The same things were measured in two ways. Each way mixes the same 10 hidden numbers, adds some noise and spreads widely along 7 directions of its own, which tell nothing about the thing.
In the rows, 128 means zero.
Some things both ways: the first way, then the second way.
138 112 154 136 118 163 150 112 88 128 101 129 115 153 156 117 108 91 102 114 163 128 153 162 110
122 147 102 93 123 124 124 138 135 90 167 150 125 153 176 136 143 116 132 105 106 122

136 135 117 139 111 112 136 144 108 129 126 109 104 151 127 165 117 151 123 138 141 145 152 167 117
137 118 147 119 108 127 138 134 117 141 130 140 175 160 144 105 152 106 147 130 141 110

140 135 139 142 136 133 135 123 126 110 155 117 118 155 130 116 97 133 139 105 144 126 143 149 139
142 138 101 123 96 231 133 151 146 113 133 139 106 107 133 141 132 107 107 155 151 113

108 135 124 107 161 127 116 146 156 123 112 117 144 159 137 130 119 122 137 118 126 133 118 74 168
103 139 172 144 141 116 148 117 150 81 144 131 121 124 76 128 147 132 75 179 122 147

127 99 153 181 119 155 152 121 157 132 71 160 129 164 159 60 179 68 156 146 98 122 104 110 133
100 157 145 98 127 163 117 108 130 112 145 148 113 118 119 130 151 136 112 125 127 146

129 111 156 175 137 147 160 125 147 171 94 154 146 134 134 95 171 96 147 120 136 127 123 128 100
159 129 133 114 100 84 125 144 155 86 139 170 171 118 131 99 108 104 170 121 109 131

122 162 100 145 118 143 128 157 87 96 129 128 157 153 92 85 153 113 141 148 198 121 171 169 76
135 121 169 138 75 137 108 121 103 163 140 164 177 113 105 123 144 134 166 163 145 113

150 128 144 133 120 129 116 108 146 129 143 116 95 134 147 132 118 128 129 161 95 132 140 126 158
91 141 136 116 124 142 158 115 148 113 135 121 123 164 113 123 137 109 108 126 120 111

99 100 112 118 135 119 104 147 115 122 82 125 130 162 110 164 128 144 107 111 157 149 137 113 163
112 108 144 94 117 131 164 118 122 99 108 114 151 152 127 104 127 117 103 107 133 106

101 168 114 129 137 125 86 137 143 107 122 129 140 150 57 108 119 111 138 139 163 124 138 125 104
118 117 115 88 117 160 138 136 117 144 124 112 112 125 129 122 115 114 109 109 139 90

130 89 153 134 134 165 134 112 106 113 71 133 107 132 156 115 141 110 92 138 130 139 138 130 161
84 160 149 118 133 110 104 111 149 96 118 164 132 142 115 129 140 139 128 134 129 162

133 113 140 144 124 102 151 101 124 149 183 118 101 79 105 129 135 148 123 148 106 115 106 155 86
143 136 150 83 107 148 118 122 156 68 189 160 108 116 128 130 127 156 89 142 134 104

128 169 135 86 156 116 116 138 154 124 121 138 128 112 74 85 105 128 133 140 146 153 119 139 131
93 119 93 142 183 103 153 139 86 146 133 78 88 157 137 157 142 112 99 130 105 118

119 126 152 137 126 140 129 115 147 160 107 136 124 135 110 113 129 103 121 137 142 125 142 128 98
104 125 122 89 149 121 163 139 87 112 163 125 120 163 127 130 150 100 107 133 117 98

123 106 141 127 129 128 151 103 135 144 84 145 119 144 154 133 92 105 115 101 104 141 105 113 157
142 147 126 145 154 94 75 134 120 116 141 155 134 116 141 134 144 121 151 156 103 171

99 103 107 102 114 132 126 138 115 104 86 129 150 175 146 132 120 108 111 108 148 122 130 96 148
125 116 144 111 88 120 137 128 111 114 121 141 171 121 131 123 143 131 138 117 120 133

110 107 147 142 134 121 135 92 124 121 52 143 86 126 94 136 96 129 104 86 113 153 108 168 143
159 130 128 131 121 143 123 152 108 161 61 130 190 141 133 84 166 93 165 101 166 159

117 129 128 84 128 131 114 122 125 126 118 130 135 144 132 112 96 112 118 116 144 134 136 102 149
107 151 125 122 133 180 115 120 124 99 161 151 96 132 133 147 149 135 102 165 139 118

144 80 190 191 156 195 123 91 101 169 109 155 116 109 117 150 137 106 86 101 165 121 127 154 108
146 99 106 135 113 151 213 138 130 133 76 52 146 121 114 88 136 93 92 78 137 91

131 119 150 102 135 141 98 106 139 142 131 119 107 128 116 190 72 141 80 118 134 127 134 118 144
142 107 106 128 62 201 171 164 139 150 82 121 159 106 126 89 120 91 134 115 180 74

130 163 127 126 132 133 125 128 127 117 147 115 130 138 121 129 116 102 133 150 123 112 111 122 101
110 134 118 101 143 97 111 142 94 134 170 135 104 103 135 140 142 136 107 140 112 110

153 91 154 185 133 165 143 121 95 131 124 130 112 149 179 132 150 110 120 138 135 132 144 144 152
120 140 119 113 92 191 143 133 137 108 106 138 146 122 128 108 148 107 109 137 152 99

140 150 157 156 134 163 115 123 155 143 102 140 128 153 130 68 150 74 158 149 133 133 154 119 126
110 155 129 132 132 181 135 117 170 133 137 129 101 155 125 129 130 119 115 135 145 114

124 106 150 104 128 147 138 127 127 133 83 144 116 145 120 112 105 122 97 127 164 144 140 142 137
107 146 116 127 138 149 99 131 132 116 132 153 116 143 157 145 130 120 140 138 122 152

104 108 138 74 133 125 84 96 106 101 102 113 117 138 106 145 71 123 97 50 153 135 147 129 160
118 99 114 104 137 107 149 138 86 90 160 130 103 121 142 156 108 148 109 128 118 113

118 107 131 107 138 148 115 144 102 104 101 130 145 155 129 100 143 109 123 90 183 136 150 133 136
89 142 181 125 142 107 108 84 143 52 184 175 104 110 110 146 116 171 122 159 100 177

135 132 103 130 139 98 135 132 123 146 158 125 142 88 111 176 139 169 125 136 117 132 108 125 126
127 124 150 117 110 114 182 127 126 108 167 117 123 117 71 106 137 126 89 139 137 64

124 145 130 118 134 144 81 116 136 129 144 115 144 155 129 139 104 103 135 119 133 114 146 88 144
141 80 119 152 101 135 178 140 109 164 106 73 137 116 118 133 114 123 104 131 133 77

Other things, the second way, with their names:
J_265: 141 148 168 143 125 148 81 115 167 162 106 138 132 114 97 99 128 137 139 135 159 152
J_118: 127 140 184 161 123 112 115 93 136 104 120 167 165 127 86 130 127 138 166 163 117 186
J_41: 141 129 113 134 131 163 147 121 93 132 118 122 138 128 139 127 149 115 146 117 130 130
J_105: 122 108 122 115 95 115 128 146 103 113 175 145 121 101 121 162 108 131 129 157 100 106
J_874: 98 143 182 146 142 127 135 89 147 120 183 145 101 115 84 101 124 149 134 144 142 123
J_378: 158 129 134 133 110 157 170 129 169 132 103 122 152 142 135 92 122 116 151 82 159 131
J_866: 126 132 134 138 169 131 119 125 89 175 117 124 133 145 135 119 147 112 165 113 135 163
J_140: 142 138 167 101 71 143 103 124 154 72 193 203 144 120 116 142 120 151 136 173 129 113
J_966: 158 89 167 188 97 119 104 105 127 204 88 109 158 86 121 137 96 179 152 143 147 134
J_348: 104 129 132 120 139 154 133 126 131 90 93 139 133 126 127 120 118 105 138 118 123 182
J_470: 114 152 148 150 145 138 146 116 160 114 146 98 113 152 104 140 165 119 86 141 109 157
J_210: 127 136 117 101 128 144 144 144 109 131 199 139 101 135 124 139 141 113 109 159 126 65
J_542: 110 146 111 90 139 133 137 118 133 89 140 120 109 132 156 132 149 137 97 84 109 139
J_885: 87 127 100 134 131 170 168 129 98 151 122 110 106 145 133 126 138 115 119 129 157 74
J_718: 133 97 140 139 121 101 101 131 87 148 131 130 152 108 142 136 125 135 140 156 115 129
J_387: 128 154 118 130 148 122 48 119 148 134 108 162 114 106 169 141 112 147 154 129 118 178
J_78: 118 118 172 142 157 129 154 110 121 104 128 116 127 135 102 107 143 140 107 133 146 160
J_211: 176 128 96 149 66 175 122 137 181 156 98 113 148 122 155 137 108 116 143 114 127 95
J_106: 135 154 173 155 137 149 95 120 141 141 101 161 162 137 112 96 165 124 155 146 167 186
J_317: 153 99 135 117 100 91 133 132 136 129 131 113 142 134 140 139 111 156 98 131 128 77
J_660: 130 111 154 144 113 119 162 120 100 123 148 114 152 118 103 117 153 129 130 126 124 130
J_204: 128 140 166 151 115 122 135 113 138 139 182 159 128 146 103 135 139 157 132 173 154 94
J_221: 103 137 105 101 118 121 151 140 122 96 152 151 122 146 135 147 119 101 139 129 101 111
J_898: 116 94 141 127 113 103 166 129 54 149 78 112 192 105 105 93 147 98 164 102 123 140
J_592: 127 117 115 126 91 137 160 149 129 95 70 139 185 130 147 97 140 101 137 111 146 129
J_997: 108 131 120 89 124 46 108 147 92 127 149 154 146 141 129 161 132 127 141 135 87 125
J_216: 129 102 103 109 101 146 169 147 94 123 121 101 161 157 160 126 156 91 117 109 116 98
J_379: 66 170 128 114 169 126 106 121 104 98 160 169 90 130 102 164 147 123 129 160 101 178
J_187: 119 124 132 136 128 81 165 120 144 124 126 101 126 146 100 139 119 136 106 121 112 106
J_677: 154 90 109 114 126 76 170 150 111 151 100 78 160 154 143 103 121 103 134 73 121 91
J_63: 130 121 122 96 142 92 153 137 138 91 198 120 83 131 139 150 113 152 95 105 108 108
J_621: 87 130 141 137 152 149 104 111 119 132 94 135 121 142 119 130 121 117 132 150 134 158
J_669: 117 128 124 132 145 158 146 113 138 110 119 129 104 144 123 120 102 124 127 133 146 110
J_689: 127 145 80 113 165 103 133 155 135 144 134 92 91 160 161 154 148 120 85 108 115 111
J_135: 125 146 135 141 124 155 143 122 171 142 88 99 136 130 118 91 153 122 104 98 157 133
J_315: 135 133 146 151 131 130 95 130 122 153 107 143 141 86 122 100 141 140 140 143 158 147
J_564: 90 148 152 105 162 152 126 114 67 116 169 156 118 120 101 119 162 95 152 144 110 167
J_285: 108 120 126 118 103 147 135 116 156 109 114 106 126 127 144 130 120 133 99 108 115 123
J_458: 111 105 153 146 125 116 145 115 109 142 116 128 143 135 92 107 106 118 156 142 143 108
J_121: 123 163 115 112 134 161 62 154 137 120 112 177 134 116 134 117 139 81 153 158 127 167
J_952: 77 153 135 115 158 114 125 122 137 104 108 156 122 144 108 117 119 99 144 130 120 166
J_698: 86 137 118 95 184 162 158 118 104 112 140 109 74 153 109 117 123 97 111 109 128 124
J_197: 104 172 148 114 105 130 127 120 179 59 158 179 142 122 116 114 139 109 135 139 104 155
J_613: 124 183 134 167 152 203 77 123 155 148 93 148 109 119 99 134 165 120 126 173 159 187
J_842: 119 124 133 122 102 168 122 125 110 165 111 141 131 97 126 117 125 143 149 113 163 117
J_409: 130 104 127 124 94 186 180 125 118 123 113 94 161 167 150 131 154 100 116 108 123 117
J_562: 143 144 105 78 125 115 136 156 125 96 161 151 144 135 166 85 150 91 146 87 122 109
J_873: 107 127 119 102 105 142 111 143 94 96 138 182 139 94 135 127 119 114 161 143 128 136
J_561: 130 112 96 117 157 106 131 140 98 158 142 88 89 124 136 138 116 129 108 112 120 87
J_496: 122 133 133 110 140 137 133 136 96 144 115 137 148 151 118 100 146 97 164 103 146 141
J_272: 93 149 157 121 172 129 129 91 114 95 180 127 79 127 93 152 141 151 105 136 101 166
J_480: 94 181 119 124 204 113 93 100 157 85 151 127 62 149 122 142 137 127 99 134 93 167
J_892: 97 155 119 117 139 155 126 96 175 114 106 134 117 166 171 104 122 131 136 86 143 122
J_636: 113 103 164 137 166 130 163 119 86 128 141 83 107 114 78 126 147 130 81 139 126 150
J_232: 112 113 155 140 117 104 150 129 113 147 151 122 128 143 99 148 140 153 91 172 144 83
J_554: 130 119 174 182 123 166 130 115 141 171 79 97 143 124 80 111 154 140 87 172 176 130
J_802: 94 161 133 107 190 171 135 99 143 87 153 126 64 155 129 147 133 134 102 111 117 180
J_944: 107 114 119 102 123 135 156 145 101 107 137 101 133 153 125 144 156 96 88 132 102 120
J_520: 117 155 143 144 134 108 97 113 135 139 148 157 125 123 102 123 125 127 167 144 122 136
J_547: 87 107 120 106 158 135 138 124 65 99 126 127 117 132 127 125 126 101 125 138 117 128
J_261: 130 104 149 144 137 133 113 129 128 147 102 95 123 104 119 123 123 140 95 135 138 146
J_632: 122 126 150 145 130 149 133 115 122 135 119 116 122 85 100 125 136 138 99 153 131 137
J_848: 124 111 142 140 89 190 189 123 134 124 131 104 139 149 120 128 147 123 90 142 153 84
J_332: 55 174 112 92 228 119 152 101 110 78 196 116 30 165 117 155 150 130 75 119 97 143
J_651: 107 153 152 139 158 166 127 87 161 146 106 113 117 155 133 97 141 133 133 94 151 154
J_527: 175 119 119 144 59 132 126 153 190 140 109 137 173 144 158 135 110 121 149 126 134 106
J_832: 101 139 85 115 191 143 95 130 96 132 112 147 78 127 146 123 86 99 173 119 129 139
J_532: 146 107 95 138 101 99 189 140 155 84 135 97 137 125 134 117 99 102 130 96 96 95
J_919: 157 123 129 139 67 144 158 125 198 76 116 149 163 143 147 126 97 128 147 114 130 121
J_529: 85 136 136 111 162 130 147 107 112 110 128 133 122 154 144 113 138 120 134 106 127 145
J_556: 129 113 122 126 147 122 107 133 88 132 164 133 99 121 143 169 123 150 124 151 117 130
J_789: 124 135 166 101 105 112 100 127 147 117 172 164 124 120 85 127 113 134 114 173 127 96
J_725: 89 148 143 127 171 96 112 109 90 123 144 142 127 133 130 126 160 126 144 127 106 171
J_727: 127 130 144 139 114 187 134 119 146 146 108 141 136 119 119 96 115 111 158 122 160 135
J_158: 117 128 129 102 155 145 115 121 96 146 90 134 123 118 137 103 129 137 138 99 164 142
J_333: 128 80 186 164 97 127 193 114 128 141 133 83 155 152 86 135 140 145 68 172 143 85
J_655: 134 118 97 125 143 131 157 135 130 152 84 99 129 152 160 115 108 112 149 73 139 123
J_462: 106 149 130 153 161 115 85 105 115 141 156 127 98 133 141 170 149 153 117 163 99 148
J_77: 98 139 128 134 158 122 96 119 108 168 83 126 127 126 135 134 134 131 140 126 130 162
J_703: 152 106 108 126 110 103 154 132 162 90 118 104 144 135 163 113 104 120 117 98 109 102
J_402: 125 88 124 159 114 101 167 115 128 163 122 60 136 181 142 166 117 132 112 116 94 97
J_413: 163 102 160 133 76 157 119 138 114 145 96 161 175 68 113 97 113 144 160 137 178 130
J_595: 122 134 128 142 82 162 149 118 139 124 109 132 159 120 102 119 127 96 153 134 116 117
J_995: 124 131 73 71 154 142 127 146 107 128 135 94 90 141 190 131 150 130 79 76 132 92
J_305: 175 134 137 134 80 120 127 113 217 92 152 137 126 126 132 130 92 166 114 121 130 87
J_934: 143 97 97 135 139 100 141 157 86 178 92 99 131 117 124 129 100 108 157 106 130 116
J_784: 132 132 144 106 110 169 128 121 132 104 143 152 131 113 135 121 133 128 122 136 136 128
J_856: 165 101 138 188 137 122 155 117 191 134 80 62 130 163 154 155 114 155 85 120 126 159
J_761: 127 136 121 158 150 144 114 122 147 133 137 132 88 108 127 116 106 141 143 130 153 129
J_130: 155 137 129 134 138 113 117 125 164 96 120 134 122 111 145 119 122 156 113 114 137 149
J_252: 125 113 135 145 140 130 141 124 121 154 114 108 117 130 111 114 115 131 119 138 153 99
J_120: 163 120 163 136 75 109 142 134 171 96 143 170 175 128 119 118 105 132 161 139 132 129
J_679: 125 141 97 118 139 129 111 151 136 133 84 138 149 120 157 77 125 76 168 96 134 138
J_492: 132 148 168 173 142 93 125 98 159 107 130 156 147 120 118 103 131 157 162 125 137 176

Some of these things the first way, each followed by its name:
125 150 132 98 131 120 76 104 152 150 146 129 135 86 76 108 130 123 127 154 133 126 148 108 114 -> J_458
128 66 161 175 124 154 152 124 119 153 81 150 108 154 133 139 138 124 111 104 152 136 126 155 120 -> J_784
133 123 136 107 132 125 98 115 122 116 140 112 101 123 110 148 103 149 100 149 141 139 158 137 156 -> J_621
98 163 77 91 148 93 116 198 145 79 113 136 157 174 83 89 137 148 159 148 165 155 109 115 153 -> J_285
124 93 158 127 105 148 145 79 130 175 97 143 129 91 127 138 130 102 77 138 131 111 143 120 88 -> J_496
138 99 140 182 153 162 168 157 108 143 92 159 148 109 123 102 204 143 126 147 183 141 139 161 109 -> J_187
136 112 136 119 132 132 139 141 159 152 125 129 126 122 144 154 149 150 111 171 118 126 125 97 136 -> J_952
150 69 151 160 127 148 168 142 123 153 103 145 126 138 169 110 175 143 134 113 146 142 141 142 145 -> J_919
140 102 150 168 130 155 192 131 103 149 90 140 133 116 163 114 179 105 115 148 149 131 139 159 96 -> J_106
148 118 137 116 128 129 129 162 149 170 122 155 111 101 116 111 169 143 131 192 121 151 97 126 121 -> J_892
122 129 119 128 148 134 131 149 107 118 89 130 140 150 143 161 126 117 119 105 141 143 107 126 145 -> J_315
131 154 152 157 145 120 128 103 151 104 108 125 86 155 100 102 82 117 140 129 107 144 127 164 153 -> J_121
147 107 126 128 104 154 110 99 129 140 155 125 138 149 176 153 103 112 114 138 112 100 148 73 160 -> J_595
126 182 119 141 170 143 92 149 89 84 145 107 144 143 99 85 138 96 177 81 162 130 127 150 112 -> J_130
136 109 143 128 125 131 153 129 148 133 125 140 137 129 146 87 158 109 138 143 129 126 122 124 120 -> J_873
147 113 132 117 113 144 126 111 80 141 115 109 115 124 157 184 104 141 89 105 149 136 170 153 136 -> J_204
139 119 148 136 124 128 131 129 168 164 117 145 124 119 108 128 143 135 132 143 126 134 124 131 113 -> J_727
126 162 129 131 153 120 86 132 138 128 118 128 132 125 86 109 141 119 152 123 137 146 137 130 133 -> J_252
129 173 111 158 163 126 101 143 109 75 118 110 135 161 123 94 148 108 173 129 136 149 151 139 168 -> J_554
150 105 142 122 122 143 137 112 85 114 122 127 84 132 134 161 73 150 80 122 141 146 134 176 154 -> J_462
154 96 147 169 117 132 163 118 122 147 137 113 109 125 163 145 154 147 135 115 122 125 149 169 117 -> J_120
139 120 129 162 139 147 130 155 94 102 104 123 131 185 147 106 149 120 153 105 179 155 174 167 152 -> J_848
117 108 128 80 97 127 115 93 119 146 144 119 118 126 103 208 47 148 57 110 159 104 144 126 101 -> J_564
131 174 116 159 145 114 121 139 106 79 128 119 112 149 103 85 134 98 175 125 123 145 105 177 122 -> J_995
156 99 105 109 89 105 134 109 111 150 199 111 116 106 163 203 90 174 108 123 96 105 110 115 132 -> J_41
146 170 107 79 133 107 106 163 163 136 146 136 141 114 113 98 142 136 158 172 117 149 111 104 144 -> J_885
167 129 141 160 135 127 143 127 115 96 144 105 81 152 159 138 112 146 141 123 106 143 128 180 165 -> J_197
131 117 111 92 128 97 93 115 100 95 144 97 113 141 126 185 85 162 108 92 143 148 156 145 184 -> J_547
159 84 164 155 100 125 151 85 155 153 124 141 85 117 166 101 141 124 124 173 77 137 140 139 163 -> J_402
127 114 108 129 111 122 153 151 153 157 98 130 171 163 195 155 167 116 160 107 99 122 115 68 143 -> J_378
117 167 93 74 132 98 134 180 139 119 139 136 140 121 70 118 124 158 135 154 156 142 94 138 93 -> J_725
146 122 91 122 117 118 133 157 94 130 149 106 143 140 159 217 131 173 114 121 146 130 143 131 134 -> J_655
136 77 131 111 108 135 150 111 104 135 137 122 107 122 173 189 101 141 78 126 106 111 96 116 138 -> J_542
123 133 142 117 157 166 112 150 105 120 122 124 141 141 126 94 141 101 126 123 180 129 139 123 122 -> J_592
129 120 146 164 129 147 134 93 105 84 104 105 124 190 183 92 115 66 138 111 130 128 179 136 171 -> J_944
122 130 138 95 117 125 122 125 192 156 125 140 133 138 123 95 118 115 139 153 104 118 115 72 132 -> J_221
135 76 172 162 132 151 132 103 134 163 106 127 107 138 161 136 150 109 111 143 123 132 156 117 150 -> J_333
160 127 158 162 154 129 140 98 123 133 140 138 86 87 115 103 128 132 134 143 99 149 110 172 147 -> J_480
134 121 137 133 137 132 124 124 116 119 105 112 104 137 139 145 127 133 114 131 128 145 150 143 156 -> J_232
123 125 118 136 123 109 128 129 149 136 160 122 134 105 110 130 160 140 149 135 105 111 99 117 96 -> J_413
142 161 124 128 146 114 119 144 141 133 133 123 119 134 115 160 110 134 140 142 113 148 104 135 138 -> J_679
140 155 130 125 141 112 84 119 139 128 130 135 120 112 76 121 120 140 147 105 135 154 143 153 144 -> J_832
152 130 140 151 127 142 156 114 83 122 172 100 135 110 159 151 146 120 119 116 156 109 159 178 80 -> J_63
125 119 136 143 163 147 134 168 100 114 103 126 128 161 113 111 145 146 135 93 197 155 152 168 140 -> J_856
124 97 120 141 138 146 153 151 104 171 116 157 167 103 114 129 171 145 114 128 176 128 122 119 100 -> J_305
107 138 159 132 152 143 99 85 132 114 117 121 131 123 83 96 113 81 122 94 154 119 145 139 107 -> J_636
139 138 120 132 115 111 137 128 120 112 155 111 113 155 141 113 112 123 144 142 126 132 142 148 135 -> J_216
